There are 5 ways to turn a row about zero (a turn may also mirror it). The second row of each pair is the first, turned, with some noise. The first 45 pairs use one turn. New pairs use 3 turns, one after the other, and a turn may come again.
Some pairs, each with its turns in order after it:
[ 13   2  44 -21 -23  -1   1  47]
[ 13  36  41   3 -20 -40   5  -9] => B

[ 12 -14 -47  -7  12  10   4 -28]
[ 27  19   0 -24 -21   9  35  -9] => W

[-17  14   5 -14  -8  -3 -17  27]
[  4  -6 -23 -10  21  18  13  -3] => A

[ 42  -7 -10  11  14  -3  16 -11]
[ 12 -13 -28 -30  12  12  -3 -17] => R

[ 12   6  15  -1 -23  13 -10  16]
[ 19  25 -10 -16   8  11  -3   6] => A

[ 57  48  31  -3  27  -8  11 -29]
[ 30  -2  -4 -16  34   4 -55 -51] => R

[-18 -13  -6 -10  -9  -9  27  -4]
[ 7 -4 17 -1 13 10 33  6] => R

[ 20  -8  -1  16 -20  -3  22   6]
[ -7  15  13   0 -12   4   6  34] => J

[ 52  14 -17  13  46   4  12 -29]
[-35  -7  35   1  -4 -28 -47  38] => A

[-11   4  16  32  -2 -11 -11  48]
[-33 -31   8  -2  10 -34 -18  11] => W

[-11  -8  -6  15   1  10  -6 -15]
[ -8  -8  -7 -10 -21  -3   9  -6] => J

[ -9 -33  82  -9   1   4 -14  -8]
[ 39  68 -15  31   6 -31   5  -4] => R

[  5  39  -7  69  42  12  29 -29]
[ 16  -3  -7 -47 -10  -5  87   8] => J

[  8  -4 -55  21 -13   3  22  54]
[ -4   4   1 -25 -17 -71   7 -29] => W

[-27 -14  20  34 -11 -28   6  -5]
[  2 -54   6  -3   2   8 -22 -13] => W

[ 29  10  -1   8  34 -24  -2 -43]
[-30  18   2 -37  26  14  29 -17] => J

[ 18   8  15  28  20 -23 -12   1]
[-10  -6 -10  -6  19  30  31  10] => J

[-21 -34 -16  27  -3 -21 -23   0]
[-33 -12   1 -24  -9  27  13 -26] => B

[ 19   8   0  -3 -35   6  29   5]
[ 10 -26  -6  22   8   8  16 -27] => R

[-10  -4  13  -2  20  19 -28 -46]
[  0  -7   7   6 -10  50  24  26] => W

[-57  18   1  11   2   8  22  16]
[ 27 -17 -23  26 -16 -42  23   1] => J

[-11  14  -7   7  29  12 -19   2]
[ -8 -19  -4   5  23 -16   6  19] => A

[30 40 15 36 10 -1 29 -6]
[ 18  -7   6 -12 -13  20 -22 -56] => R

[-11 -41 -22  24 -28   4   1  -5]
[-56  -7  -1  -4  10   6  11 -16] => B

[ 17   9  -1  12 -38   5   2  10]
[ 13  19  -7  -5 -15  14 -16  33] => J

[ 19  -5   1  24 -23  -3  25  20]
[  5   7  14   6 -10   5   8  47] => J

[-17 -10  19  30 -44 -21 -10 -25]
[ -4 -44  19  17  20  25  -3 -34] => W

[ 18   4  21  -3 -32  -3 -10  20]
[-14   3   4  23  33 -12  -4 -11] => W

[ -1   6 -26   5  24 -44  -7 -27]
[ -3   7  12 -31  15  41 -18  23] => R

[-13  -9  15   4  14  18  16 -49]
[  9 -24  10   7  48  19  -2   8] => B

[-17  11   0  25  -2  -3 -44  15]
[ 22 -22   6 -16  31   8  27  19] => A

[-25 -15 -39 -18  -2  20  17  -6]
[-18   8   3  34  15 -16   9 -38] => A

[ 32 -10 -38   9 -48 -29  -7 -28]
[ 16   4  62  -6   0  32 -21 -31] => A

[ 34  -7 -16 -14  15 -18   7   1]
[ 10  16 -25 -22   0  -9  21  17] => B

[ 11  32  -2   6 -13 -32  29  10]
[-25   6   3  -1 -17  46  -2   9] => A

[ 68 -55  -8  36  -7   8  -9  19]
[ 32 -23   5  15  34 -53  58   9] => W

[ 23   6  14  -5  25 -13 -16  16]
[ 31   3  -5 -23 -15 -13  14 -11] => B

[ 22  17 -28  12  46  22 -15 -25]
[ 27 -32 -54  -9  13   0 -11  -1] => B

[ 11 -40   1  41  20 -17  -5  -8]
[-16 -33   2 -42  11   5  30 -13] => B

[ 10  19 -19 -15  -7  17  39  13]
[-35  33  -5  15   5  14 -10  -9] => A

[-17  13  21   1  15  -6   5 -19]
[ -1  11  -9   7   0  -2  25 -23] => J

[10  3 13  5  8 22 20 23]
[  5  -5  11  -9   5 -35 -17   9] => B

[  3 -29   3   5  40   6  34  31]
[ 22 -13 -34  -3 -24 -40 -10  30] => W

[ 48  31 -21  -1  -2 -10  11  -5]
[  5 -41 -12 -10  19  19 -30 -23] => R

[  8  32  16 -14  -3 -19  15  13]
[ 27 -17  22  14   6   3 -19  -6] => R

New pairs. What belongs after each?
[ 35  17  -6 -21  15 -10  40  14]
[ 15  20 -11   9  52 -19   6   3] => J B W

[-12   9  18 -63  -4  10   3  40]
[ 13  42  52 -24 -25  13  -2  -1] => B B A

[-17  -6   2  16 -44   2 -40 -13]
[ 31  -5  11 -37  25  -3 -16 -30] => W B B

[-18  31  -7  19  13 -24  29  14]
[ -8   7  -8 -27 -44  12   2 -24] => R W R

[ -3  25  10 -43  -9  -7  19 -21]
[-17   2   8  34  -7  -2 -48   8] => W W W

[ 26  10  20   6 -17   3  23  -9]
[ 22  -5  10  31  11 -15   9  12] => B B R

[ -9 -14 -30  33  -7  -1 -13  -1]
[ 19 -23  -3   7  22   6  23  23] => R B A

[  2   0   4   3 -11  34  30  -7]
[-12  13  -3   0  29  13   1  30] => J J A

[ -8   9  18  -8   9 -12  37  18]
[  1 -16  20 -19  15  23  24  12] => R W J

[ -1  18 -15  -5  18 -26  21  21]
[ -3 -21  -4  10  32  13 -25  16] => R A R

[-2 33  4 35 13 -6  9 -1]
[  9   7   0   8 -33  11 -28  20] => W B A

[-21   6  -4 -32 -38  24  28   8]
[ 18 -33   0  24  -7  30  36   7] => A A J

[ 16 -12  11  11  29  18  -7  -8]
[  7 -17 -30   5 -20 -12  -5  -1] => A R R

[-23 -38 -23 -20   2  -8 -46  -2]
[ -4  25   0   5 -30  59   3 -16] => R W B

[-17  11  -5  -8   3 -17  -2 -32]
[ 5  0  4  3 33  9 22 15] => R B W

[-14  16  -4   2  14   9   5  17]
[ -1   2 -18  20  11   5 -14  -7] => A R W

[-17 -42   1   4  -9  -1 -35 -14]
[-17  -6  -3  33   2 -44  -3 -11] => B W B

[ 16 -16  11 -21  -8  26 -35 -25]
[ 30  -7 -11 -28 -12  11  41   5] => B A A

[-10   0 -26   5  18 -18  22  -2]
[ 26  10  19   0   0 -17  13 -19] => A W A

[  8 -15  -4  39 -10  26  49  -7]
[  3 -18  27   0 -32 -31  45   1] => B J A

[  4  19 -10  12 -17  10 -23  12]
[ -9  14  -5 -13  -8 -13  24  20] => W J J

[ 39 -48  58  13   3  21  13   7]
[ -5 -13 -30   8 -16  12   1 -82] => W B A

[ -8   8   8 -16  -3  17  -2  19]
[-11   5  -2 -11   9   7   9  24] => J B B

[ 25 -65   7   0  25 -24  14   3]
[ 25 -12  18  38   0  33 -27 -42] => J R R

[ 31   0  27 -49  -9 -18  26  46]
[ 28  14  12  55  39 -21  -5  31] => R A R

[-49  34 -37  14 -29  20   2  -4]
[-31 -15  42  41 -27  21  19  -1] => B R R

[-10 -16  19  -5  22 -39  14  -6]
[  6 -22  11  -9  -5   1  11  46] => W R R

[-9 -5 35 14  7 -4 42  5]
[-45   5  22  18  19  -3   6  -4] => R A W

[  6 -20 -14  22   5 -18 -12 -24]
[  9 -30 -15 -16  -9  20 -22   7] => R A B

[ 26 -28   4 -29   2   0   2 -23]
[  7 -27 -11  25   7  -6 -35   9] => B W R

[-17   6  12   6 -31   2  17  12]
[ 15  17 -21  -9 -14  17   9  22] => B R J

[  9  21  17 -10   3  12  -9 -29]
[ -2  12  -6 -10  20 -32   6 -17] => A J A

[ 28  -8  32 -22  26 -31 -28  23]
[ 37  18 -29 -41  15 -20  13 -16] => A B J

[-17   0 -19 -23 -14  -1   4  10]
[  0  13 -21   7 -10  22   7   9] => W J B

[ 17 -34 -15   5  11  13 -12  18]
[ 11  16 -25  28  14  -8 -14  -1] => B W B

[ 26 -49  25   0 -18   6  10  -3]
[ -8  27 -35 -41  14 -11 -13   6] => B B A

[  3   3  13 -19  29 -25  -3  14]
[  6  -5   2   0  21  -2 -31 -28] => R A J

[-31   0  21   3 -21 -21  16   4]
[ 27 -15 -13 -14 -27   0 -13  -9] => J W A

[-12  10  14  11   6 -51  -9   4]
[ 18 -31  23 -21 -30  17   5  13] => B B B

[ 22 -43  -9 -23   1   1 -13 -36]
[-14   1  25  -3  -6  43 -41  -6] => A A J

[-29  15 -24   3  -9 -33  10 -21]
[ 14  25 -35 -20   1 -25   6  -5] => J R A

[-21 -27  22 -17  -1 -10  -4  -2]
[  7  -2  -8 -19  32   8  -4 -28] => A W R

[  5   0   1 -12 -34  15  10   9]
[ 13  13  -8   0 -30  19  11  -1] => R A A

[  1   3  12 -18  -8  -4 -15  20]
[  5  27  10   0  -6  -4 -14 -12] => A W W

[  6  -9  -7  26 -32   9 -39 -19]
[ -3 -23   3  31   2  -7 -22  38] => A A R

[ 25 -22  -4   6 -16 -27 -49  15]
[ 45  -3  15 -18  23  11 -27  29] => R A B

[ -7  -1   9  26 -16   9 -18   0]
[ -5 -14   7   9   6  18  13  21] => J W B

[-12  52   4  -6   7  16 -26 -19]
[-24  21  22 -39 -12 -29  -4 -17] => R A A

[ 26 -25  30 -31  -8 -40   7  -8]
[  6  37 -23   8  21 -31 -38 -16] => W W W

[36 -3 23  4 -6 29 21 24]
[ 14   6 -17  -4 -49 -28 -12 -13] => R B W

[ 7 13 13 53 20 37  7 -8]
[ 19  -3 -29   5 -59  25   0   3] => W B A

[ 49   3 -21  17 -42  -4  31 -56]
[ 31 -44 -19  39  52  28  11  27] => J W A

[-13   3  -4 -19 -22  22  -8  13]
[  3 -23  -5  -7 -19 -24 -12 -15] => R J W

[-40  29 -12  -6  -5 -11  49 -31]
[ 48   9   7 -10 -53  -6  16 -11] => A W A

[  2  -9 -21  -1  10  -6  10   3]
[-16   2  10   1  15  14  -4   6] => R A R

[-30 -23  -9 -14  37 -24   0   1]
[ 15 -14 -18 -10 -41  27 -12 -11] => R W B

[ -4  10 -14  -9   5  -6  11 -28]
[-20  -1   0   6  12 -19 -17   0] => J W R

[-21  20   0   6 -20  14 -15 -17]
[-21  -9   4 -19  -4 -28   2  15] => R A B

[ -4  43  -9 -11   2  -3 -36  23]
[  8  10  18 -20  41   6  36  -7] => A J B

